The same things were measured in two ways. Each way mixes the same 8 hidden numbers, adds some noise and spreads widely along 6 directions of its own, which tell nothing about the thing.
Some things both ways: the first way, then the second way.
-0.19,-1.34,-0.98,-1.29,0.69,-0.25,2.96,1.54,-0.99,-0.92,-0.19,0.27,-0.61,1.91,1.55,2.43,-2.55,2.96,1.69,-0.10,0.43
2.23,-0.74,0.91,-1.90,-3.32,-0.55,4.81,-0.46,3.34,-2.68,1.92,-1.21,0.24,1.45,-2.65

3.67,-0.52,-1.26,-2.11,1.65,-2.04,1.20,0.80,-1.55,-1.25,-1.63,-0.82,2.13,1.45,-0.50,0.11,-0.36,0.24,-0.63,0.12,1.49
0.04,-0.59,-0.86,-1.09,1.82,-0.51,1.80,-1.75,-1.64,-0.69,1.23,-1.01,-0.69,-1.96,1.91

-0.17,-0.13,1.10,-0.60,0.60,0.50,0.85,1.65,0.12,0.31,0.34,-0.32,1.33,0.27,0.11,1.03,-0.23,0.09,1.05,-0.15,1.06
2.11,-0.40,-0.20,2.89,0.60,2.00,0.38,-0.36,1.26,-0.44,-2.31,-0.93,0.74,1.05,0.32

-0.69,1.19,-1.02,2.10,-1.58,-2.84,1.25,-1.79,1.85,1.76,0.98,0.66,-0.14,1.52,-0.67,-0.42,0.70,-1.21,-2.55,0.38,-2.10
-2.23,-0.04,-1.51,0.31,1.19,-0.90,-0.12,-1.13,-1.13,0.48,3.50,0.28,-1.53,-1.86,0.48

1.76,-1.75,-1.96,0.42,1.70,-4.68,2.73,-1.00,1.18,0.57,-0.65,1.09,1.07,2.90,-1.89,-1.97,2.87,-0.30,-1.99,2.79,0.28
3.13,1.56,1.91,0.93,0.71,0.43,5.07,-0.82,1.91,-6.02,1.25,-2.89,0.80,-1.19,-0.71

2.02,1.39,0.04,-2.26,1.64,-1.10,1.54,-0.44,-1.10,-2.50,-3.70,-2.92,-1.03,-2.21,-0.03,-0.65,-2.50,0.52,-0.46,-0.88,-0.62
-0.30,1.77,0.97,-0.26,-1.44,-1.33,-0.85,-0.10,1.90,-3.13,0.67,2.04,0.63,1.48,-5.68

-0.81,-0.06,-0.73,-3.76,0.56,1.47,1.29,-1.65,-0.25,-0.28,1.00,-0.30,1.71,-0.45,2.47,-1.55,-2.70,-0.13,-0.59,-2.47,1.50
1.14,4.57,-1.78,-0.11,-1.07,0.60,2.30,-3.09,1.48,-3.76,0.38,0.01,0.93,-1.14,0.45

0.06,-0.71,-0.92,-3.67,-1.91,-0.87,1.84,1.20,0.94,-0.43,1.17,1.12,-0.48,-1.40,1.25,2.03,-2.79,0.86,0.47,-1.30,0.75
3.12,2.31,-0.55,-3.32,-3.78,-2.32,3.28,-0.62,3.36,-2.28,-2.06,1.50,2.70,0.94,-2.58

-1.54,-0.50,-0.07,0.10,0.78,1.10,-0.27,-1.03,-0.11,0.45,1.50,-0.31,-0.02,1.66,2.23,-1.52,-3.49,1.14,0.60,-1.62,1.24
0.95,2.65,-0.80,-0.46,-2.59,-2.89,2.31,-0.51,1.88,-1.07,1.74,0.59,-1.46,0.78,2.54

-1.68,0.25,1.74,2.04,-0.22,-0.60,0.66,0.27,3.08,1.45,0.75,0.29,-1.96,-1.66,0.23,-0.13,-1.25,-1.30,-0.52,0.91,-0.74
-2.27,-1.71,-2.62,1.13,-1.00,-0.94,-0.86,-0.42,-0.28,3.20,0.21,0.36,-0.16,-0.90,2.32

0.37,-1.20,-0.77,-3.70,-1.81,-1.13,3.03,0.75,1.15,1.30,-0.05,1.80,2.21,-0.88,0.66,0.56,1.91,-0.43,-0.38,0.06,-0.04
-1.00,-2.46,-0.93,0.94,-0.05,-0.65,-2.19,-1.00,1.37,-1.41,-3.31,1.76,0.94,0.79,-1.91

1.44,-1.26,-1.51,-3.56,1.09,-1.31,2.23,-1.09,-0.40,-0.61,-2.40,-0.14,1.81,1.19,1.95,-0.63,0.07,0.89,-1.00,0.22,0.84
0.26,-0.54,1.43,0.49,-1.08,-1.70,-1.32,1.37,1.02,-1.61,-0.62,2.17,-0.31,3.84,-1.09

-0.14,0.07,-1.90,-1.47,-2.84,-1.13,1.92,0.59,-0.16,1.40,1.63,1.05,1.30,2.38,-0.44,0.59,0.57,0.80,-0.07,-1.20,-0.55
-1.90,0.59,-1.32,1.60,1.60,-2.18,-0.34,-1.46,0.91,-0.98,0.80,1.20,-1.46,-1.69,0.90

1.30,-0.48,0.68,2.71,2.74,-2.39,1.93,0.65,0.64,-1.88,-1.31,-0.51,-3.07,-0.60,-1.89,1.63,-1.94,1.42,0.12,2.55,-0.86
2.08,4.23,0.71,1.36,-0.82,0.48,2.28,0.10,3.93,-2.96,0.05,-0.95,0.80,-0.49,3.09

-1.48,0.41,-0.36,1.80,-1.74,-0.20,-1.18,-1.31,0.73,0.63,0.72,2.29,-0.93,0.08,-0.69,-0.31,-2.60,-1.08,-0.77,0.46,-0.67
2.10,-1.00,1.10,-0.92,-0.91,-3.28,-0.11,1.74,1.50,-0.84,-2.23,3.29,0.67,3.84,-2.20

-1.43,0.78,0.77,1.54,3.63,-2.28,0.70,-2.86,0.98,-1.00,-0.20,-0.24,0.33,-1.41,0.58,-1.17,-1.95,-0.78,-1.67,0.23,-0.91
5.66,1.03,2.61,0.88,0.79,2.56,0.02,2.66,1.85,-1.14,0.49,-1.10,1.63,2.01,0.59

-0.86,-0.70,0.36,-3.43,-1.73,0.42,1.54,0.62,1.98,2.24,-0.25,0.65,1.90,-0.71,1.35,-1.68,1.62,-1.76,-0.33,-0.19,1.12
-3.44,-4.24,-1.11,1.81,0.28,-0.99,-0.76,-0.46,-2.03,1.69,-1.40,0.92,0.52,0.58,-1.68

0.64,0.62,0.55,1.98,-1.39,3.29,0.33,-0.85,0.40,1.29,-2.03,-0.70,-1.42,1.53,-0.08,0.25,-0.47,-0.36,-1.00,1.74,-0.74
-4.92,0.96,-2.63,0.65,-1.86,-0.66,0.09,-2.32,0.66,1.24,-0.68,2.04,-1.36,1.56,2.43

1.86,0.70,0.78,-0.71,2.77,0.09,0.47,-1.97,1.64,0.47,0.55,-2.51,2.40,0.14,-0.41,-3.10,1.40,-2.97,-2.99,0.29,2.37
-0.32,-1.34,-0.56,-1.46,-0.50,-2.81,1.74,-0.37,1.06,0.44,-0.25,-0.15,-1.17,-0.90,2.27

-2.45,-0.10,0.95,0.93,-0.21,0.73,-0.46,0.00,0.85,1.98,-1.07,0.56,-0.03,1.06,3.03,-1.51,-2.31,-1.17,0.19,0.12,0.33
-3.74,-2.31,-2.12,1.20,-1.98,-3.28,-0.26,-1.05,-0.65,1.14,1.86,2.98,-2.81,2.94,-1.14

2.96,-0.30,-0.85,-2.82,2.70,-0.88,2.31,-1.51,0.07,-2.49,-2.54,-2.10,-0.96,-1.49,-0.15,-1.58,-1.96,-0.17,-1.84,0.48,1.09
2.46,1.69,2.97,3.90,1.75,0.66,-0.09,3.10,0.41,-2.67,0.14,-0.98,2.47,0.12,0.52

-1.60,0.51,0.21,0.46,-0.27,-1.36,-0.63,-1.66,1.44,1.08,1.28,1.48,1.30,-0.64,-0.82,-2.05,-0.20,-2.00,-1.22,-0.12,-0.06
2.02,0.70,2.39,3.89,3.10,0.48,0.38,1.45,-2.12,-3.16,0.55,-0.68,0.51,1.14,-1.11

-0.96,0.02,0.18,-0.75,1.00,-2.50,0.74,-2.62,2.24,0.79,-0.17,1.05,1.27,-1.91,1.71,-2.00,-0.53,-2.26,-2.57,0.17,-0.48
-0.37,-0.34,-2.02,0.61,1.33,1.15,-2.36,-0.32,-2.70,1.89,0.30,0.55,0.59,-0.60,2.86

0.48,-1.50,-0.88,-2.70,0.38,-0.42,2.09,0.70,-0.90,-0.65,-0.11,1.45,1.03,-0.52,1.04,0.52,-1.96,1.21,0.92,-0.53,0.61
0.79,1.42,-0.85,-2.05,0.19,-0.35,2.50,-1.52,2.04,-1.43,-0.98,-0.15,0.99,-1.91,3.22

0.59,-0.68,-2.05,-1.45,0.24,0.14,1.88,-2.45,-0.62,-0.40,-0.95,-0.34,0.12,2.46,0.81,-1.13,-0.79,1.91,-0.93,-0.11,-0.08
-2.37,-2.53,-0.67,1.98,-1.13,-1.02,-3.30,-0.59,-1.79,-1.95,1.50,1.41,-1.35,1.95,-2.71

1.71,0.05,-1.44,1.91,0.22,-0.93,0.31,-1.80,0.00,-1.52,-1.02,1.73,-1.44,1.26,-1.50,2.27,-2.62,-0.53,-2.35,2.76,-0.27
1.37,2.25,-0.63,0.12,0.21,-0.34,-0.64,-0.80,0.71,-2.69,-1.96,2.65,0.26,2.77,1.37

3.31,0.26,-0.35,1.72,2.86,-3.27,1.29,-0.80,0.14,-1.59,-1.27,-1.81,-0.60,1.02,-3.55,-0.62,0.84,0.22,-1.58,2.07,0.05
-0.99,-1.46,0.65,-2.83,0.44,-2.03,2.77,-0.56,-0.33,-0.71,2.38,-1.43,-1.00,-2.20,0.51

Other things, the second way, with their names:
(547): 0.81,-1.79,-0.95,-0.63,1.24,-1.28,-0.87,-0.90,1.28,0.41,-1.42,1.40,0.11,-0.34,-1.54
(197): 0.10,-0.29,-3.31,-0.95,-3.95,-0.11,0.34,-3.20,2.36,-0.07,-1.08,2.28,-0.53,2.85,-3.54
(606): 1.04,2.59,1.80,-0.11,1.23,-2.18,1.61,1.03,2.95,-2.58,-0.70,1.32,-0.16,0.45,2.97
(11): 3.55,0.90,0.11,-2.22,0.71,3.21,2.09,-1.73,1.66,-2.01,-1.15,-1.56,1.72,-0.64,-0.20
(344): 0.32,-4.24,-1.81,0.01,-2.77,-1.94,-1.15,-0.24,0.10,1.66,0.92,-0.27,-1.23,0.40,-0.65
(223): -0.23,-1.78,0.71,-0.75,1.01,-1.22,-0.08,-0.19,2.95,0.46,-0.42,1.57,-0.69,0.99,-0.84
(22): 2.73,-0.86,-1.19,-3.00,-2.77,-1.00,0.99,-2.02,0.57,-3.77,-0.08,-0.32,0.13,0.39,-3.08
(596): 1.39,2.63,1.56,3.10,0.12,0.73,0.03,1.03,1.51,-1.97,-0.29,0.55,0.78,2.46,1.36
(184): 1.24,2.18,-1.23,-2.55,-2.80,1.16,4.62,-0.40,-0.07,2.33,-0.77,-2.06,2.19,-0.81,5.29
(652): 2.68,0.46,1.40,-0.63,-0.04,3.45,3.67,-0.75,3.52,-1.17,-1.22,-2.18,2.38,-0.12,-1.08
(56): -2.41,-0.03,0.42,0.10,-1.79,-1.45,3.11,-0.54,-0.36,-1.29,1.70,-1.32,-0.13,-0.26,-0.15
(306): 1.62,2.67,-1.12,0.33,0.56,0.69,1.14,-0.83,0.89,-1.50,-1.06,-0.25,2.09,-1.99,2.05
(609): -0.94,0.17,-0.90,0.52,0.71,1.99,3.81,-1.94,-1.91,0.77,2.17,-1.78,-0.14,-0.65,1.19
(239): -0.69,-1.60,0.22,-2.91,-0.11,-2.68,1.83,-0.14,-1.37,0.85,3.01,0.36,-0.56,-0.36,-0.85
(342): -0.98,4.37,-2.43,-0.34,-1.50,-0.08,1.99,-3.55,1.71,-3.05,-0.22,1.93,-0.31,0.79,-0.60
(273): 0.19,2.52,0.73,1.86,1.21,1.28,0.52,-0.09,-0.75,-1.93,-1.44,-1.57,1.22,-0.94,3.71
(437): 2.43,0.86,1.66,0.68,0.64,0.63,-0.18,1.44,1.35,-1.73,1.47,-0.11,-0.16,1.43,1.18
(339): 0.53,0.15,-0.71,2.90,-1.40,-0.78,-1.82,-0.26,0.61,-1.57,0.04,0.83,-0.88,2.15,0.39
(436): 1.42,-0.42,2.65,2.02,1.36,0.17,2.23,1.69,1.99,-1.40,-1.98,-0.25,1.65,1.60,-0.15
(466): -2.30,3.01,-0.83,-1.44,-1.14,-1.42,3.05,-2.53,1.04,-3.25,-0.89,1.90,0.48,0.70,0.05
(185): -1.39,2.34,-0.72,-0.50,1.68,1.01,2.73,-2.03,-2.27,-0.53,2.74,-1.58,0.19,-2.88,1.84
(51): -4.42,1.06,-0.68,-3.44,-0.93,-3.37,3.15,-2.31,2.36,-1.07,0.87,0.58,-0.98,-2.83,1.79
(575): 4.95,1.63,-0.90,-2.77,-2.35,2.37,0.73,-1.17,1.26,-1.92,0.21,-1.53,2.55,-0.80,-2.55
(604): 1.86,-2.38,-0.46,1.50,-1.00,-1.91,-3.45,-0.14,2.87,-2.07,-1.15,1.27,-1.53,1.56,-3.80
(439): -3.64,-1.81,0.28,-1.80,-2.64,-0.71,1.51,-0.94,-1.21,-0.96,2.20,-0.49,-0.76,1.09,-1.60
(631): 0.76,-0.74,1.11,-0.96,-0.57,-0.93,2.36,0.35,-0.81,-0.30,1.38,-0.78,-0.11,0.73,-1.49
(646): 3.13,2.09,-0.71,1.48,-1.45,1.11,-0.62,-0.03,-1.32,-1.59,-1.28,0.58,2.27,2.23,-1.79
(249): 0.47,1.61,-1.40,-1.71,0.43,2.35,2.29,-3.09,-0.40,-1.41,-2.28,-1.93,3.02,-3.08,1.56
(552): -2.14,2.76,-1.31,-3.27,-0.28,1.19,3.39,-2.50,-0.41,-0.25,1.28,0.15,0.91,-1.15,2.00
(194): 0.59,1.08,-0.77,1.69,1.12,2.57,-0.83,0.05,-1.06,0.00,-0.12,-0.59,1.24,-0.17,2.46
(531): 1.53,-1.94,1.72,3.00,2.74,1.12,-1.73,2.08,2.41,1.73,-3.71,-0.33,0.98,0.62,3.88
(49): 3.30,0.39,-1.15,3.36,-1.33,-0.96,-1.70,0.95,0.50,-0.98,-2.12,1.36,1.17,2.39,0.31
(614): 0.12,1.68,-2.06,-0.34,-1.84,-0.24,-0.53,-1.39,1.53,0.29,-1.25,1.71,0.79,0.55,1.38
(70): -2.18,-1.90,0.23,4.20,1.13,0.98,-2.21,0.92,-3.04,1.32,0.66,-0.19,-0.23,1.70,0.20
(101): 0.88,-2.15,-1.19,1.40,-1.32,0.30,-0.95,-1.54,2.70,-1.97,-1.48,1.55,-0.56,2.85,-3.87
(256): -0.39,-3.06,0.66,4.04,1.67,0.76,-0.17,0.39,-2.25,-1.63,1.91,-2.20,-1.23,0.19,1.12
(321): -2.28,1.84,-0.76,0.00,-0.34,-0.31,0.55,-1.73,2.01,-2.71,-1.11,1.72,1.13,-0.28,-1.53
(587): 2.52,-4.45,0.65,-0.23,-1.22,-1.08,-1.90,0.71,2.68,-0.49,-1.78,0.61,-0.31,2.28,-3.37
(338): 0.53,-0.45,0.48,2.62,-1.56,-0.20,-1.04,0.48,-0.08,-1.75,-0.17,-0.42,0.15,1.71,-1.03
(413): -1.66,3.67,0.26,0.59,2.03,0.80,3.09,-1.37,1.10,-1.09,-1.33,0.95,2.25,-0.92,0.99
(497): -0.77,-0.76,-0.87,1.89,-1.75,-1.95,1.41,0.27,-0.84,-0.74,1.27,-0.03,0.89,-0.11,-1.36
(642): -1.43,-2.06,-0.22,-2.29,1.41,-2.73,-0.15,-0.85,-1.66,-0.93,0.61,1.80,-1.72,0.45,-0.63
(433): 1.39,1.41,2.53,1.84,3.98,0.63,0.98,1.46,-0.65,-1.70,2.09,-0.27,0.32,-0.08,0.67
(396): 2.72,3.18,0.48,-1.40,0.79,1.29,1.53,-1.03,0.28,-2.64,1.25,-0.73,1.08,-1.17,-0.91
(134): 0.51,0.16,-2.13,0.28,-0.88,0.53,3.59,-1.63,-1.86,0.42,3.16,-3.24,0.08,-3.20,2.78
(458): 0.29,-0.61,-1.60,-1.57,0.33,-0.79,0.51,-1.09,2.74,2.05,-1.95,-0.05,-0.34,-2.07,4.28
(220): -0.72,-0.66,-1.09,-3.33,-0.46,-0.87,1.68,-1.83,3.49,1.13,-1.92,0.93,0.92,-1.54,0.19
(389): 0.57,-1.32,-0.05,1.96,-1.50,0.47,0.79,-1.48,-0.46,-3.60,0.14,-0.84,-0.97,2.63,-3.34
(656): 0.93,0.02,0.14,3.08,-0.89,1.49,0.93,1.01,1.59,0.22,-0.54,-0.88,1.72,0.95,-0.39
(548): -0.57,3.37,-0.98,1.70,-2.02,1.14,3.74,-1.97,-0.54,-2.25,2.40,-2.74,1.27,-1.98,-0.03
(212): 0.87,1.09,-2.04,0.10,-2.20,0.28,3.56,-2.04,1.02,-1.09,1.31,-1.16,-0.39,-0.06,0.31
(394): -1.79,0.36,-2.91,0.86,-2.66,2.13,-1.56,-2.68,0.32,0.86,-2.84,0.90,0.63,2.09,-0.03
(108): 0.18,0.60,-2.11,-0.03,-1.46,1.99,0.75,-2.40,0.95,-0.37,-1.86,0.07,2.37,-0.21,-2.51
(375): 1.06,2.59,-0.31,2.41,-0.27,1.67,-0.75,-0.46,2.19,-1.41,-1.50,0.08,0.99,0.91,1.15
(244): 0.38,0.56,-1.11,0.50,-0.88,3.20,-1.83,-1.49,-1.17,0.46,-0.52,-0.57,1.45,0.58,-2.81
(364): -1.95,0.01,-0.86,-0.63,0.34,1.86,3.27,-3.40,0.22,-1.71,2.54,-2.36,-0.58,-2.49,-0.43
(355): 4.07,4.76,1.11,-1.17,0.80,0.83,2.88,-0.87,3.21,-5.28,-1.63,-0.43,1.45,-0.29,1.15

Some of these things the first way, each followed by its name:
2.37,-0.02,-0.53,-1.77,1.57,-0.51,0.79,1.25,-2.66,-2.59,-2.79,-1.42,-0.51,-0.17,-0.16,0.41,-3.42,1.70,1.29,-0.66,0.69
(185)
-4.19,-0.79,1.40,3.34,0.59,-6.26,0.59,0.07,3.35,0.75,3.04,5.09,0.01,-3.45,-2.12,0.83,0.20,-0.92,0.43,1.66,-2.52
(355)
0.92,-0.40,-0.11,2.06,2.51,-2.12,0.07,-0.68,-0.16,-2.10,0.88,0.41,-1.32,-0.03,-1.94,0.54,-2.90,1.38,0.08,0.74,0.15
(22)
-1.11,0.16,-0.61,1.13,-1.63,-0.35,0.46,-1.31,0.58,1.11,1.36,2.40,0.32,-0.04,-0.83,-0.35,-0.71,-0.67,-0.80,0.11,-1.39
(606)
2.33,1.57,-0.42,-2.50,2.83,3.14,2.58,-2.15,-1.33,-2.24,-0.89,-4.15,1.55,1.35,-0.93,-0.16,0.19,-0.10,-1.91,-0.38,1.75
(652)
0.31,-2.19,-1.15,-2.12,0.16,-1.78,3.06,0.89,0.76,1.14,0.80,1.37,2.40,2.30,1.08,0.79,1.76,1.09,0.24,0.51,1.09
(256)
-0.93,0.86,0.57,-1.23,1.89,0.56,1.27,-0.36,-0.86,-2.18,1.87,0.08,1.53,-1.89,-0.53,2.31,-2.42,0.43,0.54,-1.38,0.40
(11)
-0.61,0.34,1.04,0.73,-0.11,0.34,-0.29,1.65,-0.97,-0.51,-1.98,0.78,-1.18,-1.19,0.92,1.23,-4.11,0.08,1.49,0.07,-0.66
(342)
-1.28,0.17,1.39,-2.02,-0.12,1.61,1.25,1.67,1.08,1.21,1.61,-0.45,1.42,-0.81,3.39,1.28,-2.24,-0.87,0.51,-1.72,1.50
(212)
1.52,-2.15,-0.48,-3.89,0.02,-1.44,2.49,2.13,-0.56,0.70,-2.87,-1.05,0.43,0.57,2.59,-1.91,-0.13,2.73,2.05,-1.05,0.54
(548)
-1.01,-0.70,-0.83,-1.35,0.50,-2.59,2.50,-0.17,-0.11,-0.41,0.54,1.42,1.27,0.31,1.51,1.92,-1.13,1.88,0.29,-0.73,-0.96
(437)
-1.76,0.34,-1.11,-1.33,-0.17,2.37,2.07,-1.87,-0.91,0.39,2.08,-0.71,1.75,2.56,-0.13,-1.02,0.35,1.66,0.33,-1.85,0.13
(364)
2.80,0.44,-0.56,0.31,2.63,-0.92,1.62,-1.36,0.65,-2.72,-2.02,-1.99,-2.48,0.32,-1.10,1.55,-2.49,0.10,-2.31,2.27,0.80
(614)
2.74,-1.39,0.63,-3.21,0.76,0.58,1.85,1.21,1.02,-0.17,-1.49,-1.27,0.30,-0.95,2.28,1.12,-0.95,0.62,-0.16,0.27,1.89
(184)
2.63,0.12,-1.34,-0.75,-0.42,1.58,1.34,-1.58,-0.56,0.51,-2.25,-1.12,0.77,2.77,-1.52,-1.95,1.64,-0.79,-2.09,1.48,0.66
(436)
1.06,-1.19,0.07,-2.31,-1.06,0.73,0.62,1.76,-1.96,1.15,-3.85,-0.29,1.15,0.93,2.36,-1.29,-0.47,1.98,2.11,-0.80,-0.26
(70)
-2.19,1.34,0.34,0.54,2.05,-2.66,0.20,-2.54,1.01,-1.62,2.20,0.10,0.24,-2.03,-1.28,-0.67,-1.99,-0.47,-0.91,-1.07,-0.59
(396)
-0.57,0.67,-1.65,0.41,-2.69,0.99,0.86,-4.34,0.88,2.31,-0.55,1.23,0.85,1.65,0.36,-2.55,1.21,-1.22,-3.20,0.29,-2.16
(552)
1.18,0.39,-0.77,-0.38,3.22,2.24,0.61,-3.63,-1.08,-2.18,-2.37,-2.55,-0.78,1.63,0.16,-2.24,-2.77,0.12,-1.88,0.78,1.38
(596)
0.86,0.22,2.15,-0.24,1.58,2.13,0.61,0.72,0.02,-1.00,-2.75,-1.68,-0.89,-1.77,0.86,1.04,-1.92,0.47,0.71,0.86,0.34
(394)
0.10,0.57,0.51,1.42,0.75,-2.66,-0.41,1.33,-1.05,-0.56,-1.17,0.62,0.03,-0.41,-1.60,-0.48,-1.72,-0.23,0.96,0.19,-0.75
(547)
-1.97,-0.30,0.72,-5.47,-0.66,1.88,2.22,0.57,2.77,0.30,2.61,-0.56,0.21,-3.12,3.56,0.37,-3.23,-1.31,-0.16,-2.53,2.65
(497)
-3.64,0.43,0.68,-2.09,-1.01,2.79,0.62,0.29,0.43,0.88,3.01,0.53,1.80,0.24,2.16,0.91,-2.08,-0.15,1.11,-2.33,1.52
(609)
-1.03,-1.78,-0.52,1.72,-0.82,-2.04,1.08,-1.08,1.70,2.25,-0.86,1.32,-1.10,1.98,-0.81,-3.26,2.01,1.25,0.23,1.74,-1.40
(56)
-0.61,-0.51,-0.02,-0.64,0.96,-2.07,1.93,1.15,-0.14,-0.43,1.37,0.31,1.30,0.66,-0.51,1.70,0.13,1.94,1.37,-0.58,-0.02
(587)
1.28,0.42,0.69,1.25,2.29,0.44,1.23,-0.93,0.25,-0.88,-0.40,-1.20,0.36,0.38,-2.76,-0.22,1.10,-0.43,-0.88,1.77,0.42
(531)
-0.53,0.39,0.46,-0.75,-0.32,-1.01,0.46,-1.62,1.23,1.77,-3.57,0.75,0.96,-1.79,0.14,-4.57,1.08,-3.64,-1.97,1.30,-0.98
(413)
0.05,0.23,0.62,-0.51,1.94,3.92,0.66,-2.66,-0.71,-1.15,-1.38,-2.23,-0.80,-0.38,0.48,-1.92,-2.20,1.25,-0.05,-0.39,0.39
(439)
